There are 4 nested groupings, the coarsest first. Each group lies inside one group of the grouping before and may be the whole of it. The rows also spread widely along 11 directions, which tell nothing about the answers.
In the rows, 128 means zero.
Some rows, each with its group in each grouping after it:
[136 158 121 113 178 105 157  83 142 109 135 141 149 168 142 138  99  95
 162 166 107  75 113] | Ruvik gemi Bep munim
[148 135 142 134 140 133 108 135 122 145 121 108 142 156 129 136 113 118
 138 162 120 117 152] | tik Teluv bizo lona
[ 94 112  84 109 121  65  87 145 148 132 146 103 135 142 134  97 121 173
 146 140 106 126 149] | Ruvik gemi movik Vivi
[ 80  93 134  85 134  71 183  68 215  87 187 139  91  84 118 144 120 137
 197 122 158 131 120] | melop Nofum nez gubut
[129 153 113 165 149 128  92 187  98 148 156 125 170 154 138  97 152 135
  71 121 126 146 125] | tik Keluk memiz sis
[111 181 127 156  79  65  72  99 117 133 232 135 104  85  79 104  85  98
  91  55 132 130  70] | melop Nofum kemin bepe
[ 81 118 118  95 119 146  97 129 167 144 125 101 125 112 158 116 128 175
 187 148 105 101 202] | melop Nofum kemin Mirof
[ 94 120 112 143 133  93 128 137 154 152 153 136 137 139 112 129 131 149
 143 131 132 126 131] | Ruvik pilis pupok Mek
[ 96  93 129 176 109 103  99 159  97 108 161 137 134 154 122 152 148  89
 113 125 155 148 115] | Ruvik gemi pulu nis
[129 171 115 139 178 144 171 101 121 140 131 156 155 194 159 134 143 112
 133 166 103 106 117] | melop bigef nuvor Tida
[112  96 124 112 101 102 132 125 117 116 170 115 106 138 108 131 150 116
 130 160 154 180 146] | tik Teluv ser kido
[111 121 162 140 165 136 148 150 150 130 192 128 135  91 119 123 139 128
 162 171 134 107 134] | Ruvik gemi movik Vuku
[116 142 129  78  59 167 125  72  90 126 156 109  74  84 124  89 149 137
 142 152  49 134 147] | melop Nofum fug biviv
[129 141 140 112 141 101  97 115 142 125 173 103 118 108 126 103  83 128
 166 145 102  81 131] | melop Nofum fug sumis
[126 189 151 181 152 154  75 149 106 155 150 134 174 141 137 146  94  87
 114  93 119  71 123] | tik Teluv bizo Bofib
[138 155 148 147  54 103  66  92 120 112 162 131 107  73  85 145  74  68
  98  58 134 130  95] | Ruvik tuf Vurop sil
[133 120 115  94  85 148  97 134 106  78 151 114 117 106 131 106 148 103
  95 148 160 191 174] | Ruvik Pag tuti kulos
[111  76 138 133 125 103  77 171 148 113 139  96 138 128 133 143 116 122
 147 147 171 145 172] | tik Keluk bofi tonun
[ 81 134 151 142 123 148 106 144  94 170 215 119 113 100 108 125 129 123
 152 161  99  95 140] | tik Keluk ganod zafoz
[162 106 145 182 132 105 147 146 100 144 121 132 133 164  99 126 166 119
 102 156 119 157  84] | Ruvik gemi pulu nis
[107 144 131 149 120 112  68 152 111 119 187 118 143 113 125 118 100 100
 125 123 129 103 131] | Ruvik gemi movik Vuku
[119 149 140 142 151 138 133 126 155 165 126 127 145 138 127 143 124 138
 148 129 121 109 141] | tik Teluv bizo Bofib
[120 142 140 103 108 165 122 101 134 120 117 117 135 119 142 136 129 118
 144 123 116 125 164] | tik Teluv ser kido
[150 149 133 110 103 164  45 126 158  79  83  87 148 133 167 144  75  80
 129 131 187 137 220] | melop Nofum fug sumis
[127 128 135 126  83 113  79  90 154 136  91 106 119 113 129 135  88 139
 158  81  90  96 133] | melop Nofum nez gubut
[162 132 177 139 129 141 118 122 141 137 131 108 128 102 107 137 105 105
 141 144 134 117 132] | tik Keluk memiz sis
[140 159 146 125 146 174 112 129  90 115 122 127 165 127 169 110 135 115
 127 114  63  78 129] | tik Teluv bizo lona
[ 76 130  92 100 122  89 131 101 162 126 145 130 129 133 138 118 127 161
 164 124  96 111 134] | Ruvik gemi movik Vivi
[116  85 112  97 173  90 201 109 173  56 140 150 135 161 163 129 174 123
 153 159 170 165 130] | melop Nofum kemin Mirof
[125  76 139 117 115 104 158 119 119 100 144 127 108 128 122 133 166 119
 141 145 126 158 119] | tik Teluv bizo Bofib
[188 115 150 135 131 131 153 128 111  83 129 124 127 123 131  95 166 103
  91 145 133 176 105] | melop Nofum fug sumis
[128  68 167 145 107 138 107 149 158 131  76 107 139  87 136 134 148 157
 150  85 104 126 136] | tik Keluk bofi tonun
[117 127 111 133 119 111 137 100 153 117 109 135 128 161 140 135 136 127
 128 110 130 146 126] | melop Nofum fug sumis
[194 122 145 131 154 110 155 107 159  74  81 130 147 149 143 120 131 100
 113 126 149 155 106] | melop Nofum fug biviv
[170  76 143 148 104  81 112 119 152 174  51  86 113 169  91 146 107 152
 172 183 102 129 139] | Ruvik gemi movik Vivi

New rows, each followed by its group in each grouping:
[125 154 121 117 164 117 171 111 195 154 132 133 143 130 121 118 141 162
 126 131 147 152 135] | tik Keluk ganod zafoz
[150  92 141 143 120  63  97 143 137 131 130 111 134 107 102 101 112 147
 141 112  95 106  97] | Ruvik pilis pupok Mek
[165 100 158 137 148 142  99 168 135 125 110  96 151 132 128 128 115 116
 155 196 145 115 181] | Ruvik pilis pupok Mek
[118  68 166 152  93 140 124 132 103 128 122 119 109 142 117 177 147  96
 156 153 130 139 144] | tik Teluv bizo lona
[148 150 112 100 129 126 119 118 118 101 128 119 145 147 149 107 134 119
 105 136 122 149 145] | tik Teluv bizo lona
[104  97 127 129 108 127 121 131 114  97 145 129 125 132 136 144 147  99
 139 151 135 137 147] | Ruvik gemi Bep munim
[127 151 146 110  68 224 151  72  85  86 107 140 116 111 146 145 175  73
 111 136 106 154 153] | Ruvik gemi pulu nis
[155 231 162 127 139 127  90  85 147 100 232 133 132  68 107 124  45  44
 109 113 182 102 117] | melop bigef nuvor Tida
[ 75 135 140 101 147 183 141 103 184 109  98 133 156 102 179 149 131 144
 197 111 101  66 175] | Ruvik gemi pulu nis
[174 164 131 137 148 113 152 117 135 169 130 121 136 150 100 101 136 145
  97 154 115 155 105] | tik Keluk memiz sis
[115 119 132 128 104 139 138 122 150 142 120 122 124 104 121 119 159 158
 138 132 105 143 142] | Ruvik gemi movik Vivi
[127  96 172 145 163 185 111 207 181 108 119 104 169  77 154 126 162 144
 141 154 189 146 204] | Ruvik gemi pulu nis
[133 138 148  97  93 175 105  86 135 119  97 113 118 100 132 137 106 112
 160 131 101 103 166] | Ruvik Pag tuti kulos
[154 126 145 117 169 162 154 131 111  67 136 137 160 149 158 132 139  70
 139 189 146 116 153] | Ruvik pilis pupok Mek
[ 92 122 137 175 124 126 124 123 104 166 143 140 127 200 116 195 121  87
 151 157 136 114 133] | tik Teluv bizo lona
[144 173 143 113 135 163 139 110 134 118 148 129 145  94 134 103 140 121
 102 120 119 141 131] | tik Keluk bofi tonun
[172 167 181 144 159 141 117 138 120 120 188 117 141  74 104  97 108  96
 122 155 124  98 108] | Ruvik gemi pulu nis
[105 126 122 154 104 134 100 141 109 146 124 129 144 143 134 132 148 131
 104  99 108 142 127] | tik Keluk bofi tonun
[151 114 152 131  96  96  71 133 135 138 133  89 118  85 101 102  93 139
 147 127  95 107 127] | Ruvik gemi movik Vuku
[116  81 161 154 109 164 141 150 130 130 113 127 131 112 129 150 181 126
 127 129 139 166 146] | tik Keluk bofi tonun
[147 130 189 140  76 187 125  98 100  98 144 125 110  59 111 143 135  70
 134 127 113 122 127] | Ruvik gemi movik Vivi
[ 69 122 137 164  75 121  86 118  89 163 195 127  99 141  90 175 110  84
 138 137 135 128 131] | tik Keluk bofi tonun
[ 83 144 128 153 107 115 110 133 145 156 186 132 124 101 102 131 129 136
 130 115 133 130 129] | Ruvik gemi movik Vivi
[152 163 154 117 141 193 144  98 148 122  98 125 143 122 156 129 136 116
 147 150 120 114 168] | melop Nofum kemin Mirof
[118 190 142 104  90 166  83 103  71 130 214 113 110  85 117 106 105  89
 117 140  92 107 148] | tik Teluv bizo lona
[ 99 167 134 133  97 187 161  77  87 116 180 158 109 128 132 148 162  79
 116 138 118 144 126] | melop Nofum nez gubut
[142  61 149 119 108 100 136 116 147 147 106  96  92 119 112 120 141 170
 184 169  83 128 133] | melop Nofum nez gubut
[141 124 150 127  90 126  95 115 115 130 135 103 118 123 106 138 112  99
 130 133 133 141 145] | tik Teluv ser kido
[167 182 143 176 150 114  66 136 125 134 117 120 177 152 126 135  66  83
 114 109 123  77 110] | Ruvik gemi movik Vivi
[128 147 154 152 104 175 148 135  47 131 228 140 102 101  95 117 179  74
  92 196 122 160 121] | Ruvik gemi Bep munim
[108 132 118 158 121  83 125 124 158 118 150 145 142 135 114 142 127 115
 114  94 159 148 105] | Ruvik gemi movik Vivi
[152 152 130  99 105 140 138  71 144 100 108 124 122 106 142 110 128 126
 127 102  97 132 124] | melop Nofum nez gubut
[ 55 141 117 128 124 151 158 122 151 148 165 154 133 111 141 136 176 158
 136  91 116 135 138] | tik Teluv bizo Bofib
[133 147 138 131  98 170 109 108 107  88 127 128 130 123 152 130 135  82
 110 113 129 139 145] | melop Nofum fug sumis
[145 122 128 131 140 101 132 120 131 114 116 126 148 147 134 119 133 125
 117 114 112 135 103] | tik Keluk bofi tonun
[135 131 121 130 146 120 112 145 125 128 141 112 138 141 145  93 134 144
 129 148 104 122 137] | melop Nofum fug sumis
[140  99 135 112 178  57 150 115 141  66 162 132 140 139 136 114 114 105
 163 150 118  92  83] | Ruvik gemi pulu nis
[113  95 157 149 167 109 164 154 149 106 179 141 139  98 123 120 165 131
 145 138 139 126 101] | Ruvik gemi pulu nis
[166 184 103 163 122  88  77 144  61 141 200 117 130 182  98  88 112  84
  56 169 146 169 109] | melop Nofum kemin bepe
[108 124 130 128 116 109 148  96 150 121 152 138 107 127 119 131 135 124
 143 123 123 138 113] | melop Nofum fug biviv
[ 94 145  93 132 125 123 186  76 141 153 111 157 126 204 127 162 160 124
 120 136 130 164 121] | tik Keluk ganod zafoz
[100 110 136 129 124 146 113 136 171 151 119 110 127 118 139 140 131 159
 169 143 130 123 179] | melop Nofum nez gubut
[152 120 114 154 116  87  95 161 125 150 121 109 133 139 119  78 148 169
  91 113 100 162 108] | melop Nofum fug biviv
[ 99 163 112 127 116 112 117 110 146 160 173 125 121 135 104 131 115 127
 117 130 147 147 141] | tik Keluk ganod zafoz
[133  54 163 146 139  66 166 115 191 110 108 137 123 102 126 139 146 153
 173  90 121 123  77] | melop bigef nuvor Tida
[ 99  80 115 133  85 107  83 138 127  81 120 123 135 148 139 160 122  90
 136 120 168 145 164] | Ruvik pilis pupok Mek
[ 95 151 128 158 103  90  75 114 159 112 168 141 135 120 125 160  84  84
 118  65 181 127 119] | melop bigef nuvor Tida
[132  64 154 123  99 123 128 113 151 137  88  96  96 124 123 139 133 148
 188 159  99 123 152] | melop Nofum fug sumis
[122 132 154 128  62 143  73 128  72 158 186  96  90  90  92 118 118 113
 127 150  93 130 149] | tik Teluv bizo lona
[168 125 169 102 145 131 171  80 191 163  91 101 110 119  99 140 106 147
 185 182 117 116 147] | tik Keluk memiz sis
[ 91 154 150 131 117 168  96 139 193 131 157 119 136  50 141 120 122 149
 140  77 151 122 173] | melop Nofum fug sumis
[107 119 124 114 129 130 153 114 126 120 159 133 121 124 130 125 154 126
 147 166 111 128 138] | Ruvik gemi Bep munim
[172 150 159 153 169  99 113 143 143  75 164 132 163 112 122 119 101  73
 102 118 178 124  97] | Ruvik gemi pulu nis
[113 106 107 132 112  99 108 148 118 126 142 115 131 142 127 111 148 142
 125 150 116 149 139] | Ruvik gemi movik Vivi
[ 44 138 100 117 129  99 121 138 137  92 233 159 143  84 140 102 145 134
 128  79 127 113 115] | Ruvik pilis pupok Mek
[154 102 171 150 137 128 131 148 126 134 143 114 125 121 108 142 137 108
 139 163 147 140 134] | tik Teluv bizo Bofib
[156 160 178 173 151 146  84 153 144 136 148 113 156 109 109 145  85  83
 129 142 168  99 142] | Ruvik gemi pulu nis
[132 157 128 146 152 109 112 139 114 118 175 131 152 132 128 109 117 107
 119 140 116 105 109] | Ruvik gemi movik Vivi
[186 115 173 105  63 167 127  65  95  78  93 110  95  92 127 124 136  78
 135 133  94 139 130] | melop Nofum kemin Mirof
[200 131 130 110 103 124  91 121  24  75 147 102 119 142 141  63 140  82
  90 173  68 136 109] | melop Nofum kemin Mirof
[ 66  92 104 144 110 125 137 142 149 131 102 144 146 153 156 145 185 163
 122  76 122 156 133] | tik Keluk memiz sis
[127 144 148 147 169 131 103 129 125 134 124 121 159 159 144 144  89 102
 173 157  98  48 131] | Ruvik gemi pulu nis
[177 123 154 124 162 134 166 128 117 167 138 107 119 116 117  73 159 178
 150 195  49 112 109] | melop Nofum nez gubut
[ 78  82 117 149  88 122 120 131 119 136 121 135 117 152 141 144 171 143
 146 114 111 142 139] | melop Nofum kemin Mirof
[102 126 134 173 134 100 129 156 141 166 205 134 117 135  92 133 147 129
 120 157 180 166 131] | melop Nofum kemin Mirof
[131 157 122 104 127  74  74 109 138  90 171 112 144 123 127 117  67  91
 127  93 144 109 123] | tik Teluv ser kido
[ 86 108 107 112  89 144 147 116 126 113 120 139 127 120 150 119 192 154
 110  87 103 169 132] | tik Keluk memiz sis
[144 112 142 121 124 128 130 111 141 149  91 108 125 159 124 150 120 131
 161 166 113 124 155] | tik Teluv bizo lona
[161 133 159 173 127 156 134 114 122 183  79 119 128 167 114 145 134 129
 148 162  92 114 129] | melop Nofum kemin bepe
[128 129 126 143 117 108 166 116 121 147 175 135 107 140  88 126 160 123
 116 180 137 174 114] | Ruvik gemi movik Vivi
[145 107 140 130 119 145 126 135 123  91 110 125 138 122 156 111 165 122
 119 121 125 151 140] | melop Nofum kemin Mirof
[184 171 150 135 134 141 141 100 141 123 122 123 132 115 121 102 125 113
 101 125 123 142 111] | melop Nofum fug sumis
[130  37 121  52 121 123 148 112 162  42  60 104 133 118 181 116 157 149
 195 162 102 125 182] | Ruvik pilis pupok Mek
[157  96 120 127  77  94 125 110 139 165 108 102  81 165  63 145 127 130
 122 198 168 211 157] | Ruvik Pag tuti kulos
[165 158 183 181 171 137 154 127 191 134 121 152 165  90 125 139 127 116
 117  75 155 117  87] | melop bigef nuvor Tida
[130 139 132  92 120 179 112 122 122  71 121 130 150  90 168 102 145 114
 121 108 109 122 156] | Ruvik Pag tuti kulos
[159 122 156 118 122 146 109 135  87 113 166 111 116 106 111 106 125  97
 130 182 114 125 137] | Ruvik Pag tuti kulos
[ 90 127 109 107  81 137 129  87 129 157 113 133 106 123 120 124 146 164
 149 109  65 122 131] | Ruvik Pag tuti kulos
